There are 4 hidden switches. A switch that is on adds its own fixed numbers to the row, and there is some noise. The rows also spread widely along 3 directions, which tell nothing about the answers.
In the rows, zero is written as 128.
Known rows, each followed by its switches (1 for on, 0 for off):
[ 89 108 130 114 107 122 113 149 115 126 197  85  98  90 141 111 145 144
 150  51 132]
0 1 1 1
[106  92 139 146 126 100 118 126 142  80 184 130 112 110 129 131 124 108
 122 106 110]
0 1 1 0
[ 92  93 130 141 126  92 123 138 140  85 196 113 110 123 126 115 131 113
 146 112 119]
0 0 1 1
[ 93 101 132 166 109 103 105 149 159  78 192 119  92 112 137 135 135 113
 126  80  98]
1 1 1 0
[ 84 107 154 110 103  82 100 117 149  70 204 124  97  98 109 154  92 202
 127  86 135]
0 1 1 1
[106  83 147 187 135  65 105 132 176  35 202 160 109 122 120 144 104  94
 108 135  76]
1 1 1 0
[115 105 134 123 111 114 103 135 134 105 198 117 115  97 126 144 117 151
 120 108 135]
0 1 0 1
[ 97 102 124 169 122 113 121 146 150  81 164 122 101 140 133 102 149  94
 150 113 103]
0 0 1 0
[117 102 111 145  99 141 104 163 131 120 180  96  98 108 150 107 164  93
 136  92 121]
0 1 0 1
[106  66 135 167 152  64 118 106 155  42 202 153 121 144  97 134  96  88
 134 180 101]
0 0 1 1
[ 95  98 135 155 122 105 111 139 154  80 193 123 110 113 146 142 140 113
 116  75  92]
1 1 1 0

New rows, each followed by its switches (1 for on, 0 for off):
[ 85  99 130 126 116  84 109 125 141  75 193 119 108 123 111 127 116 151
 145 114 127]
0 0 1 1
[101 105 123 163 114 122 113 156 140 107 191 112 108 106 161 122 172  85
 130  49 102]
1 1 1 0
[ 91  99 132 156 102  93 109 142 156  66 201 123  89 110 117 113 132 118
 137  91 114]
0 1 1 1
[129  80 126 129 124 116 117 126 127 118 204 120 144  94 138 143 130  98
 123 118 125]
0 1 0 1
[ 83 128 139 155  82 124 104 158 147  77 169 105  71 123 127 100 151 150
 136  62 114]
0 1 1 0
[ 90 109 157 120 102  83 107 121 148  71 179 129  97 111 112 156  93 193
 119  88 127]
0 1 1 0
[103 101 145 144 112  93 109 130 146  74 185 131 103 114 127 126 119 135
 123  93 110]
0 1 1 0
[100 109 119 139 101 121 110 148 138 109 169 117 114 132 131 118 146 128
 140 123 127]
0 0 0 1
[ 95 110 141 136 118 112 122 131 136 100 169 116 114 134 137 126 128 141
 148  95 113]
0 0 1 0
[113  89 134 155 108  99 108 134 151  76 199 142 110 109 116 141 119 126
 118 140 123]
0 1 0 1
[ 87 111 161 128 105  83 113 116 161  58 175 136  96 121 100 152  87 194
 116 107 121]
0 1 1 0
[ 92  90 140 157 124  86 107 130 156  71 200 128 110 107 133 143 121 109
 111 108  95]
1 1 1 0
[ 95 110 124 156 120 116 119 146 138  95 165 117 101 138 134 105 145 102
 148 100 106]
0 0 1 0
[ 72 115 129 144 104  94 109 145 157  70 177 111  80 134 114 105 147 153
 155  99 113]
0 0 1 1
[108 107 126 141 112 105 113 134 144  94 185 127 121 126 123 128 119 133
 138 141 128]
0 0 0 1
[ 93  90 147 180 110  51 107 124 176   4 201 163  80 129  76 126  99 131
 120 150  99]
0 1 1 1
[ 75 100 125 134 128  99 110 132 144  89 210 108 115 115 139 134 136 123
 147  85 109]
1 0 1 1
[126  98 131 123 117 142 116 136 127 125 172 116 130 105 144 137 124 115
 119 105 132]
0 1 0 0
[ 79 126 142 147 105 102 116 142 154  76 155 120  89 135 122 110 137 150
 145  97 112]
0 0 1 0
[ 87 104 133 126 120  97 117 136 134  91 187 109 105 122 122 120 124 135
 154 100 115]
0 0 1 1
[ 98 103 112 150 104 133 109 167 126 112 201  89  88 102 150  93 175  86
 149  48 113]
0 1 1 1
[ 81  99 128 144 112  88 112 138 146  68 194 126  94 135 114 109 130 134
 143 119 110]
0 0 1 1
[ 97 118 142 132 109 119 114 134 146 109 155 123 113 142 122 134 122 162
 132 125 129]
0 0 0 0
[ 83  88 130 116 138  90 120 117 134  99 214 109 127 104 134 151 118 147
 144  99 123]
1 0 1 1
[ 89  99 134 157 128  97 115 132 159  77 187 129 113 134 133 131 130 111
 129 114  96]
1 0 1 0
[101 100 130 141 137 120 125 142 129 109 165 111 113 139 146 103 151  88
 149  94 109]
0 0 1 0
[ 88  97 140 148 101  86  99 136 158  49 201 125  80 112 110 131 114 153
 131 100 110]
0 1 1 1
[115 113 146 108 103 114 113 122 146 102 174 127 114 111 119 154 101 179
 104 113 135]
0 1 0 0
[ 94  87 130 186 125  66 105 133 167  28 198 158 100 147  95 102 124  96
 134 167  92]
0 0 1 1
[115 112 127 139 116 142 120 150 136 128 156 109 120 136 136 127 148 117
 136 124 119]
0 0 0 0
[103 121 135 135 106 128 123 138 138 118 148 117 108 136 127 124 134 161
 132 113 119]
0 0 0 0
[ 99 105 138 136 110  97  98 130 158  90 212 129 114  89 114 162 107 164
 110 111 121]
1 1 0 1
[112 112 133 158 102 115 108 143 156  76 161 140 100 121 119 133 123 139
 110 129 117]
0 1 0 0
[112 100 135 158 126 106 116 142 141  77 181 130 104 124 127 116 131 102
 123 103  96]
0 1 1 0
[ 99 109 132 129 130 110 126 132 128 111 176 108 125 125 137 120 137 129
 146  87 114]
0 0 1 0
[105 114 124 161 104 125 114 154 156 105 152 128 105 151 126 105 145 100
 129 131 112]
0 0 0 0
[108  98 142 135 125  97 112 133 148  80 187 121 120 112 121 137 111 137
 129  90 119]
0 1 1 0
[ 89  96 123 155 107 106 101 149 140  68 203 119  90 108 130 110 149  98
 143  86 111]
0 1 1 1
[100  98 138 147 133  96 122 123 145  73 170 137 119 136 124 132 114 115
 137 130 111]
0 0 1 0
[122 104 124 146 107 139 110 157 139 118 162 117 109 117 147 115 152 105
 121 103 117]
0 1 0 0
[109  98 158 118 121 102 116 113 142  98 181 135 131 107 120 165  88 165
  97 135 126]
0 1 0 0
[102 101 134 175 113 100 110 141 149  57 172 125  93 122 123 113 132 106
 125  97 100]
0 1 1 0
[107 114 108 117 105 149 123 154 109 157 168  85 123 109 165 116 164 116
 157  81 141]
0 0 0 1
[ 86 130 128 164  88 144 118 180 140 103 158  83  69 121 150  83 186 104
 149  32 110]
0 1 1 0
[ 94  81 138 187 116  66  94 128 180   6 213 155  87 127  85 123 104 115
 122 152  85]
0 1 1 1
[ 95 114 126 141 101 127 114 167 130 114 177  84 104 107 155 106 162 106
 146  44 111]
0 1 1 0
